The rows of each matrix lie in a flat space through zero, up to rounding. After each matrix: how many dimensions does the smallest such space have?
(in the rows, 128 means zero)

[[145 124 129 125 145 112 121 114 139 114 139 142 125 135 133 142 129 121]
 [124 116 136  83 132 116 126 108 114 142 144 148 134 141 122 122 114 116]
 [129 136 117 172 131 133 127 137 136 110 122 111 119 119 147 134 138 132]
 [125  83 172 116 111 118 148 122 111 139 147 178 135 143 112 137 137 127]
 [145 132 131 111 144 118 126 119 145 124 153 140 131 143 135 131 130 125]
 [112 116 133 118 118 129 128 125 115 135 131 131 140 130 132 117 120 124]
 [121 126 127 148 126 128 132 125 125 121 139 126 120 129 156 130 130 124]
 [114 108 137 122 119 125 125 124 120 128 135 137 147 132 136 119 122 123]
 [139 114 136 111 145 115 125 120 113 133 121 145 127 133  85 135 130 125]
 [114 142 110 139 124 135 121 128 133 121 131 105 130 123 166 118 119 123]
 [139 144 122 147 153 131 139 135 121 131 142 118 105 139 113 126 147 134]
 [142 148 111 178 140 131 126 137 145 105 118 108 107 117 143 144 143 134]
 [125 134 119 135 131 140 120 147 127 130 105 107 144 119  94 113 132 140]
 [135 141 119 143 143 130 129 132 133 123 139 117 119 134 134 126 137 130]
 [133 122 147 112 135 132 156 136  85 166 113 143  94 134  46 131 146 138]
 [142 122 134 137 131 117 130 119 135 118 126 144 113 126 131 151 133 125]
 [129 114 138 137 130 120 130 122 130 119 147 143 132 137 146 133 132 124]
 [121 116 132 127 125 124 124 123 125 123 134 134 140 130 138 125 124 123]]

7

[[133 132 118 161 159 137 144 117 106 114 113 111 115 118 110 126 126 141]
 [132 233 118 162 106 180 110  75 136 117 106  94  51 157 164 166 163 102]
 [118 118 203 121 142 108 112 148 123 148 114 129 148 120  97 119 146 129]
 [161 162 121 121 147 111 129 101 146 145 180 143 149 101 147 127 134 147]
 [159 106 142 147 178 120 176 103 114 130 173 126 121  93 122 131 131 136]
 [137 180 108 111 120 154 128 117 137 146 115 108 106 130 142 128 149 104]
 [144 110 112 129 176 128 135  56 128 132 104 137 122 132 149 128 113 113]
 [117  75 148 101 103 117  56 202  67 130 115 116  77 101 109 108 107 116]
 [106 136 123 146 114 137 128  67 117 119  88 121 127 166 135 139 156 147]
 [114 117 148 145 130 146 132 130 119 143 192 135 136 119 108 133 135 118]
 [113 106 114 180 173 115 104 115  88 192 165 133  89 130 110 119 128 178]
 [111  94 129 143 126 108 137 116 121 135 133 201 175 158 151 125 101 136]
 [115  51 148 149 121 106 122  77 127 136  89 175 186 152 151 126 164 131]
 [118 157 120 101  93 130 132 101 166 119 130 158 152 164 164 150 113 116]
 [110 164  97 147 122 142 149 109 135 108 110 151 151 164 138 138 103 136]
 [126 166 119 127 131 128 128 108 139 133 119 125 126 150 138 104 141 132]
 [126 163 146 134 131 149 113 107 156 135 128 101 164 113 103 141 168 123]
 [141 102 129 147 136 104 113 116 147 118 178 136 131 116 136 132 123 155]]

14

[[ 70 116 185 136  98 137 106 136 140 102  84  70 135 102 146 105 164 146]
 [116 114 118 132 116 175 115 113 141 125 171 136  98 181 127 113 115 163]
 [185 118 206  93 136 105  95 132 149 102  88  77 185 113  89 154  90  58]
 [136 132  93 123 133 146 131 126 123 105 143 102 119 148 114 154  88 145]
 [ 98 116 136 133 145 133 113 137  98 123  85 133  94 115  84 120 104  88]
 [137 175 105 146 133  83 159  77 168 138 132 146 160 159 124 137 130 112]
 [106 115  95 131 113 159 115 138 137 128 106 134 133 153 141  93  89 138]
 [136 113 132 126 137  77 138 159  87 120 156 125 153 111  96 130 111  92]
 [140 141 149 123  98 168 137  87 189 128  75 102 147 128 161 164 142 134]
 [102 125 102 105 123 138 128 120 128 101 122 113 152 136 146 114  79  91]
 [ 84 171  88 143  85 132 106 156  75 122  61 157 108 120 167 121 112 131]
 [ 70 136  77 102 133 146 134 125 102 113 157 144  98 136 161 105 143 173]
 [135  98 185 119  94 160 133 153 147 152 108  98 172 120 120 178 113 161]
 [102 181 113 148 115 159 153 111 128 136 120 136 120  52 166 152 102 198]
 [146 127  89 114  84 124 141  96 161 146 167 161 120 166 118 138 102 119]
 [105 113 154 154 120 137  93 130 164 114 121 105 178 152 138 154 135 137]
 [164 115  90  88 104 130  89 111 142  79 112 143 113 102 102 135 114 104]
 [146 163  58 145  88 112 138  92 134  91 131 173 161 198 119 137 104 118]]

16

[[ 89 149  98 125 142 130 134 108 182 138 126 133  95 104 160 120 139 113]
 [149  92 124 142  93 118 136 150 125 122 145 122 133 145 108 138 147 120]
 [ 98 124  87  99  81 123 173 107 129 146 106 135 106  87 105 138 101 109]
 [125 142  99 114 115 144 130 164 129 114 147 130  91 134 118 133 143 133]
 [142  93  81 115  98 124 131 122 112 127 170 128 102 165 130 155 125 166]
 [130 118 123 144 124 134 157 149 113 142 153 153 116 151 112 119 139 122]
 [134 136 173 130 131 157 186  85 104 175 117 124 106 150 131 110  77 111]
 [108 150 107 164 122 149  85 225 139  99 148 136 127 113 124 142 191 136]
 [182 125 129 129 112 113 104 139  66 121 166 137 136 153 112 120 129 130]
 [138 122 146 114 127 142 175  99 121 163 123 118 130 114  98 143  95 140]
 [126 145 106 147 170 153 117 148 166 123 166 113 114 143  80 144 146 181]
 [133 122 135 130 128 153 124 136 137 118 113 144 143 112 107 120 150 129]
 [ 95 133 106  91 102 116 106 127 136 130 114 143 105  96 155 142 106 107]
 [104 145  87 134 165 151 150 113 153 114 143 112  96 174  80 127 111 189]
 [160 108 105 118 130 112 131 124 112  98  80 107 155  80 117 130 148  96]
 [120 138 138 133 155 119 110 142 120 143 144 120 142 127 130 108 145 105]
 [139 147 101 143 125 139  77 191 129  95 146 150 106 111 148 145 168 129]
 [113 120 109 133 166 122 111 136 130 140 181 129 107 189  96 105 129 128]]

15

[[107  91 138 129 151 147 110  98 175 124 120 139 131 163 154 108 140 171]
 [ 91 122 112  95 181 160 111  50 209  99 127 105  90 173 157 158 191 232]
 [138 112 142 147 110 120 128 157 107 142 125 147 152 121 125 100  98  92]
 [129  95 147 148 120 128 120 144 128 140 121 153 154 137 137  90 103 111]
 [151 181 110 120 105 107 151 156  74 128 139 106 115  85  96 164 123  86]
 [147 160 120 128 107 111 144 156  84 132 135 118 126  96 105 145 116  88]
 [110 111 128 120 151 144 116  96 168 119 124 127 120 154 146 127 149 172]
 [ 98  50 157 144 156 156  96  96 198 131 111 163 152 186 172  71 127 178]
 [175 209 107 128  74  84 168 198  19 139 145 104 123  48  69 170  98  27]
 [124  99 142 140 128 132 119 131 139 135 122 146 145 142 139 100 116 127]
 [120 127 125 121 139 135 124 111 145 122 128 123 120 138 134 134 141 150]
 [139 105 147 153 106 118 127 163 104 146 123 154 159 121 126  90  90  84]
 [131  90 152 154 115 126 120 152 123 145 120 159 161 135 136  82  95 101]
 [163 173 121 137  85  96 154 186  48 142 138 121 135  73  89 143  95  46]
 [154 157 125 137  96 105 146 172  69 139 134 126 136  89 100 135 101  66]
 [108 158 100  90 164 145 127  71 170 100 134  90  82 143 135 182 186 200]
 [140 191  98 103 123 116 149 127  98 116 141  90  95  95 101 186 151 122]
 [171 232  92 111  86  88 172 178  27 127 150  84 101  46  66 200 122  50]]

2

[[162 109 140 110  83 179 127 146  90 143 155 111  49 126 158 127  78 138]
 [109  40  70  98 148  84 163 127 126 149  97 137 111  64 130 213  88 120]
 [140  70 205 110 201 176 210 181  75 152 153 136 133 187  71 146 103 109]
 [110  98 110  83 187 141  97 144 108 133 209 138 131 117 119 154 117 111]
 [ 83 148 201 187  11 151  34 115 173 141  75 119 128 126  98 126 101 153]
 [179  84 176 141 151 146  75 147 120 124  80 132 157 178  93 123 151  68]
 [127 163 210  97  34  75 125 114 126 159 160 110  48 131 160  90 108 164]
 [146 127 181 144 115 147 114 129 105 101 108 153 103 130 155 122 170 115]
 [ 90 126  75 108 173 120 126 105 136 147 124 171 127 118 129 143 178 147]
 [143 149 152 133 141 124 159 101 147 129 147 103 107 118 191 109 126 143]
 [155  97 153 209  75  80 160 108 124 147  85 149  97  93 157 105  93 153]
 [111 137 136 138 119 132 110 153 171 103 149 105 128 132  64 182 131 129]
 [ 49 111 133 131 128 157  48 103 127 107  97 128 181 167 113 157 147 136]
 [126  64 187 117 126 178 131 130 118 118  93 132 167 134 143 116 175  90]
 [158 130  71 119  98  93 160 155 129 191 157  64 113 143  95 138 140  80]
 [127 213 146 154 126 123  90 122 143 109 105 182 157 116 138  64 129 142]
 [ 78  88 103 117 101 151 108 170 178 126  93 131 147 175 140 129  80 118]
 [138 120 109 111 153  68 164 115 147 143 153 129 136  90  80 142 118 152]]

16

[[134 135 167  85 221  89 131 131 118  98  92 127 113 110  71 158 124 141]
 [135  85 150 101 117 171 125 147 119 135 124 116 100 115 127 144 122 114]
 [167 150 134 203  76 160 131 104 146 158 128 115 174 170 124 144 156 103]
 [ 85 101 203 138 105 180 161  97 125 125 133 112  97 116 105 156 162 126]
 [221 117  76 105  93 141  92 159 106 174 122 130 142 141 138 109  93  77]
 [ 89 171 160 180 141  65 119 118 125 129 119 129 155  75 143 155 137 137]
 [131 125 131 161  92 119  86 120 155 135 112 118 137 133 132 139 149 127]
 [131 147 104  97 159 118 120 130 118 150 120 126 118 134 129 120  92 129]
 [118 119 146 125 106 125 155 118 111 127 130 109 130 122 117 130 120 137]
 [ 98 135 158 125 174 129 135 150 127 136 125 116 114  94 146 166 109 138]
 [ 92 124 128 133 122 119 112 120 130 125 142 131 137 132 108 120 124 109]
 [127 116 115 112 130 129 118 126 109 116 131 148 130 126 117 108 129 123]
 [113 100 174  97 142 155 137 118 130 114 137 130  75 116 105 131 159 136]
 [110 115 170 116 141  75 133 134 122  94 132 126 116  82 104 135 146 135]
 [ 71 127 124 105 138 143 132 129 117 146 108 117 105 104 164 142  84 145]
 [158 144 144 156 109 155 139 120 130 166 120 108 131 135 142 152 130 123]
 [124 122 156 162  93 137 149  92 120 109 124 129 159 146  84 130 158 111]
 [141 114 103 126  77 137 127 129 137 138 109 123 136 135 145 123 111  96]]

12
